The rows are grouped in 4 different ways at once. Each group adds its own fixed numbers to the row, and there is some noise. The rows also spread widely along 16 directions, which tell nothing about the answers.
Some rows, each with its group in each grouping after it:
[ 10  -6   5 -14   1  -6 -29   7   2  -5   3  15  -1 -18 -11   6   8 -20
  -5 -11  22  14   1  -8  14  26   7]
z818 (1) C (2)
[ 16 -19 -22  12 -10  -1  22   5 -11  19 -15  -4  20  -5  -7  -4   9   2
  12  12  -2  19  -9   1  15 -22  10]
z297 (4) Z (0)
[  7  -3  -7   5 -27   3  -9 -11 -10  25   3  16   2   9 -15  10  -9   5
   8  -6 -12   3  -4  -8  -1  -5  19]
z818 (3) C (2)
[  7   3   0   2   6 -13   7  -3  -8  -4  -6  -2 -23 -13  -3   7   3  -3
  -8  20  -1  -6  14 -11  -4  23  17]
z90 (4) Y (0)
[-13   4  14  -7  14  -6   3   1 -16   7 -13 -20   7 -24   7   7  23   2
   3  12  17   6   3  14   0  -1   4]
z297 (0) U (1)
[ -5 -13   8 -10 -14  -9  15 -25 -35   4  -8   3 -16  -2   7  21   2  19
 -15   4  -5 -11   3  22  10 -17  -3]
z90 (3) Z (1)
[ -7  -1   7  15  -2   2 -21  -7 -28   1   7  19 -12   8 -13  31   7  -5
   9 -19 -14  -1 -22  13  17   0   7]
z479 (1) U (1)
[ 10  26   0   6   9  11   0  -8   6  16  11  -4  -2 -17   0  -8  -4   0
  33  24  -3  -1 -27   0  -2  -9   5]
z479 (0) Y (1)
[ 12  -4   2  -2 -16  -8   5 -16  -1   7   2   9 -11  -1   2  37   0  19
 -18  -2  -8   2  -3   3  27   2   9]
z818 (2) U (1)
[ 10  16 -12   1 -11   9   0  13 -21  -3  17  13  25  -9  11 -14   6  -1
   6  17  18   4   0  -5   4  -1   6]
z90 (2) Z (2)
[-12  -3 -14  -5   6   1   3   3 -12 -28  -7   2  -3  -5  -2   1   8 -18
   1   4   4  28  -6   8  15 -15 -14]
z90 (3) C (2)
[ -8  18  12 -10   1   0  15  -2  24 -17   2 -23  -8   5  15   9  24   7
  -7  17   9  13   4 -10 -15   5  -3]
z479 (3) Y (2)
[ 20 -25  31  -3 -14   8   2 -31  -8  -9  -6  12  -7  12  -5  26   2   3
  -4 -17   3   0 -13  12   6 -13 -14]
z479 (0) U (0)
[ -1   4   8   6   6  -2  18 -24   5 -22  -6 -17 -20  -2  12  35  13   5
  -4  11 -12   2  -2   0   0  -6   0]
z90 (0) C (0)
[ 10   5   9  17  13   0  18  13   2   1   0  -5   5 -11   1  27  31  13
   6  13   1  14 -11  15  23  -3  12]
z818 (1) Z (1)
[-15  15   7 -10  -2  -2  -9 -13 -12   7  13 -27 -10  -5  22  24  18   3
   6   0  -1 -17 -11  -7  -8   6   9]
z297 (0) C (0)
[ -7  -6  12  -3 -26  -6 -10   4 -21  27  -6  15 -10   9 -19  10   4   1
   1  -7  -2   6   1  15   5   1   8]
z479 (0) Y (1)
[  1  14   3  11   3  -2   3 -24   6 -22   4   0  -8   6   1  16   3   3
  -2  22   4  10   1   5   8  -4   3]
z297 (1) Z (0)
[ 11  15  -2   6   1  23  -1  -6 -18 -15  12  21  10 -12  -8  23  -8  -3
  11  -4 -19  16 -12  18  26 -16   1]
z297 (3) C (2)
[ 15   3 -18  -4   2  -3  13 -17  -4   6  11 -25  -2  -4  20 -12   5   1
  17  20   4 -17 -17 -24 -11  -6   7]
z90 (4) Y (0)
[-10  -1   4  10 -19  -5  -3  -7 -35   6 -15  24   5  -3 -18   6  -5   3
  -8  15   5   7  26  24   2   0  15]
z90 (0) Z (0)
[ 14  -8  -4  -3  -3 -21   1 -17 -40   0  -5   5 -17  -8  -2  -1  -5  -3
  -2  15   7  -9   9  10  24 -10   8]
z297 (3) Z (2)
[ 22  -2  13  -4   6  16   4   1 -10 -35  22  13 -14  10   3   2  10 -10
   3   2   5   2 -18   1   7  -3 -14]
z818 (3) C (1)
[ 27  10  13  -5   9   4  -8  -7 -27  11  18   4  31 -24   8   5  16   6
  14   0  21 -16 -22  20  26 -10   7]
z479 (3) Y (1)
[  0  19  18   3 -26   5 -19  -4 -16  13  15  18 -11  -5  -3  20   1  -6
   8   0  11   3   1   6   8   5  12]
z90 (1) C (0)
[  1 -12  -7  -2 -14 -21   2 -12 -35  -6 -10   8  11  10  -4 -17   9   6
 -19  15  26  -2  27  14   5  -4   9]
z90 (1) U (1)
[ 16  -1   4   3  -5  -9   4 -15   2   6  -1   2 -10  11  -2 -13   0  13
  -7  17   4 -20   8 -21 -25  22  16]
z479 (1) U (2)
[ 16 -20   3  -8   6  -6  27   2 -15 -15 -12  -8  -8 -10   8   6  14   8
 -16  14  -2  -4  14  -2  -3   8   2]
z818 (0) Z (2)
[  5  -8  16   0   3  -8  21  22 -24  -4 -15   0  -3   4 -12  -6  25   9
 -13   9  14  -3  18  23   6  15  12]
z90 (2) C (0)
[ 16  10  17  -5  -7   5   6   0   2  20   2  22  23  -8 -11   5   2  22
   2   5  19   7  -9  30  26  -4   3]
z90 (3) Y (2)
[  4  -8 -16  11  -3   3  21 -17 -16 -16   4  -3  -7  12  12  14   6   8
  -4  14 -23  -1 -10 -12  -5 -18   0]
z297 (3) Z (1)
[  7  -7   8 -22 -26   8  -2  25 -11  14  14 -10   5   0  13   3  30  -7
   8 -19   8   9 -20  -2  10  -5  -7]
z479 (0) C (1)
[ 11  -4  14 -11   5  -7  22  -5  -6 -11  -6 -37  -3 -10  20  15  37   5
  -2   4  12   5   1  11  14  -7   0]
z479 (1) U (0)
[ -3   6   1   4  14   3 -13 -35 -11  -5  -5   8 -11  -6 -15 -12 -19  -5
  14  13   1 -10  -5   3 -17  10   9]
z90 (1) U (0)
[ -2  12  14  -3 -14  -6  10  -6   9 -14   2  -8  -6  18   8  -6  17   6
  -7  24  20   8  15  -7 -16  -2   0]
z479 (3) Z (2)
[ -7  20  -3  -9 -20   1  -4  -6 -16  35  11  -7 -19 -27  21  16  -4   5
  10  12  -2  -7 -11  -9   3   2  11]
z90 (3) U (0)
[  6   0  -1   6  17  25   5  -8 -16 -15  16 -10   9   3   7  20  15   5
  17 -14 -28 -16 -34  -2  -8   1   5]
z479 (2) Z (0)

New rows, each followed by its group in each grouping:
[-20  10   2 -10 -17 -10  15 -14  20  -4 -11 -19  -3   7   4  11  19  18
 -17  17   1  19  23   1 -16   5  10]
z90 (1) Z (1)
[ 28  -2  21  -2   3  19   4 -17  -9   4  11  -3  -2 -17  11   8   2   1
  17  -1  -3 -19 -18 -12 -18   7   4]
z90 (0) U (0)
[  6  18  10  -3   1  11   5  -3 -12  -6  22 -16   1   1  14  18  20   6
  14   4  -7  -6 -11   2  -2  -3   8]
z818 (0) Y (1)
[-10  -3  -7  -5 -22   2  15  -4  -7  17   0  -6  -6  14  10   2   9  16
  -2   7  -3  -5 -15   0  -5 -12  -3]
z479 (3) C (0)
[  5   5  -7  -7   0 -20   7 -17 -16 -16  -1 -21 -12  -7  20  14  11   2
 -17  15   5  -6  19 -15   7   6  13]
z297 (2) U (2)
[ 21 -16 -16  -3  -6  -5  14 -35   9  18 -15 -15  17   0  -6  -6  -5  14
  14   5  -3  10 -10  -3   3 -25  11]
z818 (3) U (2)
[ 13  10 -14   5  -1  -6  -6  16 -16   2  19  -6   4  -7  16   0  21 -12
  14   6   9  -6 -14 -22   8   4  14]
z90 (3) C (2)
[-12  -7 -11  -3   4  -2   7  -9 -16   4 -16   8   0 -23  -2  24   1   9
 -12   4 -11  10  -8  19  20  -6  -3]
z479 (1) Y (1)
[ 19  -5  -5 -16  -6 -14 -19 -24   0 -15  11 -13   7  13  -4  -1  10 -13
   4 -13  12   6   1 -11  10   2  11]
z297 (1) Y (2)
[ 14  -3  -2 -29   1   2  17 -14   6  -8  -4 -26   9 -17  12   5  15  10
  -5  -6  -6   2  -3   4   7  -5  -1]
z479 (3) C (2)
[ 26   2  10   2   1  19  25  -3  12   0 -11   5  26  -6 -12  -9   2  21
   0  10  -5   8   7   4 -14   6  11]
z479 (2) U (2)
[ -1   8 -22  -5  -3   8   6 -20   2  -6   4 -12 -10  -5   8 -10  -8  -5
  14  19 -14  -1 -12 -19 -16  -5   0]
z479 (4) Z (0)
[  7  23   8  -8 -12  -8 -34 -10  -4  16  13   4   2 -11 -11   1   2  -9
  10   0  15  -5   3   0   7  19  25]
z479 (3) C (0)
[ -5  -3   5 -18 -21  14  -1  -1   3   9   4   0  13   1   0  14  11   7
  -6 -14  -5  10  -3  -6 -15  11   5]
z90 (3) Y (0)
[ -3   0 -10  -5 -17   6 -26   3 -14  -8   5   1  25   9 -19  -4  13 -25
  12 -18   2  34   6   0   5   0  17]
z297 (3) U (0)
[  8  -5   9  -1  -5 -10  -7  11  -4  23   6  -6  10   6  -3   0  29   3
  12  -9  19   2 -21   1  10   3  11]
z90 (3) U (1)
[ 16  -9  25 -12 -13  14  -9   2 -15   5  15  15  -4   7  -4   1   7  -3
   7 -12  15  -1 -17   9   5   5  -6]
z297 (1) Z (0)
[ 11 -12 -25   8   4   2  -9  -5 -25  14  12   4   0  -3  -2   3   0  -2
  17  -3 -15 -18 -29 -11   5   7  17]
z818 (1) Z (0)
[ -7  19  -2  20  -2 -11   9  -2 -23  21   0  -7 -15   7   1  -7   7  11
  14  31   4 -14   1   3  -8   1  23]
z90 (3) U (0)
[ -4   9  -7  -1 -14   4  12  20  15   5   8 -11  13  13   3   7  27   7
   1   3   0  21  -8  -6   1   6  10]
z90 (3) Y (0)
[  0   9   7   1   3  -7  -9   6 -13  20   9  -6   9  -7   6  23  24   4
  20  -7  20   4 -31  21  41 -19   3]
z818 (3) C (2)
[  0  -7 -18  -1  -5   0 -19 -23 -11  19  -5   5   5 -35   4  34 -12  -7
   8  -5 -11   8 -18  -7  19  -4   8]
z818 (0) U (0)
[  8  -5   2 -15  -4  21  17  -1 -10 -16  11 -14  13  13   9 -11  19   8
   2  -8  -7  -3  -5   0 -21   7   0]
z90 (1) U (0)
[ 20  -1   9  11  12   8  18 -17 -18  -2   5 -14  26   1   8  12  19  16
   9   6   1 -11 -12   2  -3 -18  13]
z297 (2) Y (1)
[-21   0  28  -3  12  21 -12  10 -20 -14   5  -4  -7 -19  11  36  25 -15
   4 -11   8   0 -12  -6 -20  13  -4]
z818 (4) C (0)
[ -6   3   5   2  12  -9 -13 -16 -20 -16  -4 -18  -2  13 -18   5  14 -12
  13 -10  -9   0  14   2 -10   8  25]
z297 (4) U (2)
[  9  11 -12 -13 -22  -6   7   1   8  -4   8  -7   4 -14  23  21  14   4
 -21  12   2  13  13 -22  10   7   7]
z479 (3) Y (2)
[-17 -15  11  11  -1  -2 -18   3 -19   1 -14  35   3   3 -25  13   4  -5
  -9  -7  10  14  -3  12  -1  10   2]
z90 (3) U (1)
[  2 -12   2 -16 -32   6   5   1 -15  19  10 -10   3  20   6  -1  15  10
  -3  -8  -3  -7   2 -17 -27   7  13]
z818 (3) Y (0)
[ -7  13  -2  -4   1 -18 -18 -17  -2  19  -6  -1 -27 -26   1  11 -10 -12
  12  19  11   6 -12  -7  13  -4   3]
z479 (3) Y (2)
[  8  -3 -12  17 -11  12  14  13 -18   2   7  16   2   8  -4  22   9   4
   6  -5 -21  15 -21  11  28 -11   4]
z90 (3) U (0)
[ 11  13 -16  -2   3   9  14   7   0 -18  12  -4  23  12  -6 -27  11   5
   3  22   2   6  11  -5 -15   8  14]
z818 (4) Y (1)
[ 20 -19  -2 -17 -17  -4  24  -9  -4 -10 -12   1  -1  -6   2  -7   4   7
 -23  10   2  10  24  -7  -5   4   1]
z90 (4) U (1)
[ 21 -17  -1  -1  -2  12  13 -10  10   3 -11   6   7  -2 -17  20  -2  12
   0 -20 -29  11 -10  -3   2   8  12]
z90 (2) U (2)
[ 15   9   9   0 -14   9 -19 -24 -14  -5  15  23 -28   7 -11  14 -20  -9
  12  -8 -18  -3 -11  -5   3   1   3]
z479 (3) U (2)
[  8   3   2   4  -9 -10   5 -15 -15   5   6  -1 -11  -1  12  23   7  19
 -18  12  -1 -21  13  -9  -2  22  23]
z818 (1) U (0)
[  6   3   0   8   3  16 -14 -19 -24  -8   5  25  -6 -22  -9  23 -19 -17
  13   0 -11   4 -13   2   7  -4   1]
z90 (4) Y (0)
[ -8 -16   1 -12 -18  -3   2  -5 -29   7 -12  11  -8  -6   1   3  -5   3
 -24   6   5  -6  21 -10 -17  16   5]
z297 (4) U (0)
[  0  -5   6  -2   0   8 -12 -11  -1  -6   4  19  31  14 -15  -6   7   4
   5 -11  18   5 -15  13   0  -2  -3]
z90 (4) U (1)
[  1  -8   4 -13  -3  15  14   9 -11  -8   2 -18 -14 -13  15  12  21 -11
  10 -11 -11  10 -11 -12 -11  -3  -6]
z90 (1) C (2)
[ 20  -2  34 -11  -1   3  24  -3  -6 -16  -8  -1  -8  -1  -4  -9  14  15
 -17  19  13  -6  25  11 -18  13   4]
z479 (2) Z (1)
[  6   0  10   3  12   4  21 -12 -12  -8 -10 -25 -18 -11   9   7  14   0
  11  16  -8  -1  -5  -1 -13  -8   3]
z479 (3) U (0)
[-19  -3 -14   6  -7  -3 -10  -4 -26  16  -5   2  -4 -16   8  18   3 -10
   8   5   7   8 -19  -1  14 -14   0]
z297 (1) C (0)
[  1  -5  -5   6  -2  10  -5  10   4 -15  -4  -2  21  -8  -5  14  22 -14
  -4  -7  -5  20   6 -21 -14  19  15]
z479 (4) U (0)
[-12   7   5 -12   8  -2   6   1 -23 -19 -10 -15 -11 -20   8   5  13 -14
   6   9  13  22   6  15  13 -13  -6]
z90 (2) U (2)
[-18  -9   4 -18  -3   4  -2  20 -37  13  -1   2  15  -4   1  10  20  16
 -16 -16  -6 -22   8   9 -15  30  15]
z818 (0) C (2)
